The rows come from 4 hidden closed curves, with some noise, and rows from the same curve form a group. Each curve winds through 4 dimensions. The rows are also pushed far along 2 directions, which tell nothing about the answers.
In the rows, zero is written as 128.
Known rows, each followed by its group:
[101 142 135 139  78 126 115 176 132 149  99 167 132]
L
[173 109 124 145 112 133  79 202 129 109 129 157 143]
G
[ 98 114 131 136  69 103  70 198 125 132 119 180 119]
Y
[ 86 165 163 122 168 143 199  45 142 166 109 132 140]
G
[160  95 127 127 152 129 113 134 125 107 146 127 131]
L
[122 160 150 129 155 152 152  83 132 134 122 116 142]
G
[139 120 149 141  94 122  72 176 116 118 114 148 128]
B
[160 139 117 140 157 144 157 111  96 115 147  91 149]
G
[189 147 108 127 170 155 152 104 130 109 144  76 138]
L
[192 130 108 148  96 156  74 219 127  95 128 127 149]
L
[129 112 149 136  74 141  93 192 141 132  90 160 133]
B
[ 45 158 129 107 160  91 189  38 143 174 137 143 109]
B
[188 129 101 122 161 137 141 122 144 117 142 101 125]
B
[117 133 118 121 163 107 168  84 135 148 141 131 117]
G
[ 27 120 156 122  65 118 121 145 138 155  93 178 122]
B
[179 121 102 113 129 146  99 139 149  94 137  81 113]
G
[189 102 120 138 123 117  74 180 120 102 139 130 125]
B
[183 104 110 125 142 133 123 145 140 113 135 114 125]
B
[119 126 149 147  83 144  98 195 129 132 100 174 149]
Y
[ 78 166 151 127 155 123 151  59 111 138 137 120 131]
L
[ 45 109 134 106  93 100 168 107 154 176  98 157  99]
G
[ 88 111 152 140  83 138 144 166 119 154  91 167 143]
G
[140 141 125 137 163 135 174  97 101 133 142 108 148]
G
[141 124 119 125 186 140 170  84 127 123 155 116 146]
Y
[188 123 120 142 129 162 104 175 126  98 132 118 152]
Y
[146 189 113 126 178 131 169  51 113 127 151  66 126]
L
[103 140 139 145  75 119  75 193 114 129 117 173 137]
L
[169 144 119 138 133 152  94 145 109  89 147  95 143]
Y
[192 145 103 129 197 130 112  82 100  80 187  67 132]
L
[195 111 101 142  97 125  69 224 138 109 130 147 127]
Y
[ 82 104 145 132  95  93  96 159 123 145 119 185 118]
L
[ 74 129 139 110 145 132 205  64 152 166 109 131 123]
Y
[100 119 121 121  85 132 121 165 158 141 107 157 125]
B
[122 139 138 127 129 146 161 119 142 145 107 133 136]
Y
[106 117 114 107 160 122 180  72 143 139 140 111 118]
Y
[161 112 101 127  98 144  94 195 152 108 126 132 129]
B

New rows. What belongs after each?
[165 117 103 133  85 118  60 204 129 102 131 128 116]
Y
[ 86 125 160 138 100 147 118 151 129 137 104 170 151]
L
[ 88 141 123 107 142 122 183  58 133 146 126  94 109]
G
[130 147 127 110 178 135 181  55 162 145 129 109 119]
G
[152 145 125 135 168 154 133 112 121 107 152 118 155]
L
[ 58 101 139 126  53  92  93 185 135 155 101 191 109]
G
[ 80 138 146 135 125 126 174 102 105 156 118 138 140]
G
[179 102  90 125 136 120 121 158 127 110 149 112 120]
G
[177  93 131 132 121 142  99 161 123 102 124 114 130]
B
[ 96 153 143 130 164 143 165  79 129 140 136 140 150]
L
[186 133 108 128 146 132 126 139 146 122 135 116 125]
B
[204 131 124 141 137 172 100 162 126  87 133 100 152]
G
[101 167 152 133 175 134 180  54 119 150 131 128 142]
G
[ 98 128 132 108 112 130 133 108 158 138 109 123 108]
G
[149 144 111 106 161 129 130  79 157 116 143  89 104]
G
[167 132 140 135 130 146 115 134 125 114 118 108 131]
B
[ 32  99 134 114  75  99 133 153 154 164 105 196 113]
B
[173 121 118 135 157 156 127 136 120  99 149 111 154]
Y
[ 86 161 141 138 121 134 145 127 133 152 117 165 146]
L
[161 134 128 135 139 162 144 125 120 114 124  97 146]
G
[225 133 103 143 105 154  69 212 131  91 127 107 137]
Y
[137 110 110 129 113 105  85 170 128 117 142 148 119]
B
[168 106  90 119 140 120 115 144 138 107 153 106 115]
Y
[212 109 106 132 131 145  72 189 150  91 138 125 132]
G
[ 94  96 150 124  70 123 106 189 173 157  82 200 121]
G
[110 157 136 137 101 125 110 142 115 132 119 133 130]
L
[ 58 158 149 129  97 110 157 113 133 178  96 162 119]
L
[ 58 118 160 144  87 117 154 154 113 172  96 192 142]
G
[151 125 100 120 130 112 114 136 134 117 145 110 112]
Y
[ 89 116 144 144  74 104  89 201 130 152 107 210 132]
Y
[106  94 143 127  81 140  99 174 129 120 106 147 130]
B
[130 172 120 138 147 130 128 116 115 125 147 123 141]
L
[144 134 119 111 157 129 139  92 165 130 132 116 115]
G
[199 136  87 123 156 124 122 129 137 108 155  86 116]
Y
[147 130 125 139 143 147 111 151 127 111 144 143 154]
L
[ 85 134 130 110 138 100 146  86 157 156 124 147 105]
G
[184 154 106 114 179 160 146  69 129  92 153  43 124]
G
[182 140 105 135 181 145 125 122 125  98 167 111 149]
L
[ 74 171 137 118 147 111 206  49 137 180 112 125 115]
L
[176 109 113 121 120 134  87 169 163 109 125 132 118]
G
[180 157 107 132 162 128 139 114 133 124 145 105 129]
Y
[ 53 182 147 132 132 120 173  82 129 172 116 158 137]
L
[137 125 140 129 124 139 122 119 118 116 122 102 126]
L
[198 143 102 133 192 158 177  83 102 103 160  57 149]
G
[205  88  94 134 113 143 101 202 133 100 133 117 134]
G
[102 112 118 116 131 113 178 104 144 158 120 136 117]
G
[ 50 163 153 135  89 116 146 132 133 176  94 176 129]
L
[160 174 112 115 179 148 178  47 134 122 141  53 122]
Y
[124 132 136 142 113 128 109 152 107 121 130 139 140]
G
[ 74 110 171 138  69 127 110 188 155 167  76 221 139]
G
[ 84 116 119 111 112 108 156 106 136 149 119 125 104]
G
[ 95  87 138 134  76 104 105 206 149 158 101 220 128]
L
[129 105 121 140 101 113  93 201 138 134 125 190 134]
L
[173 124 105 126 197 140 153  91 119 100 175  97 146]
Y
[156 128 134 138 142 157  97 139 113  91 144 114 151]
L
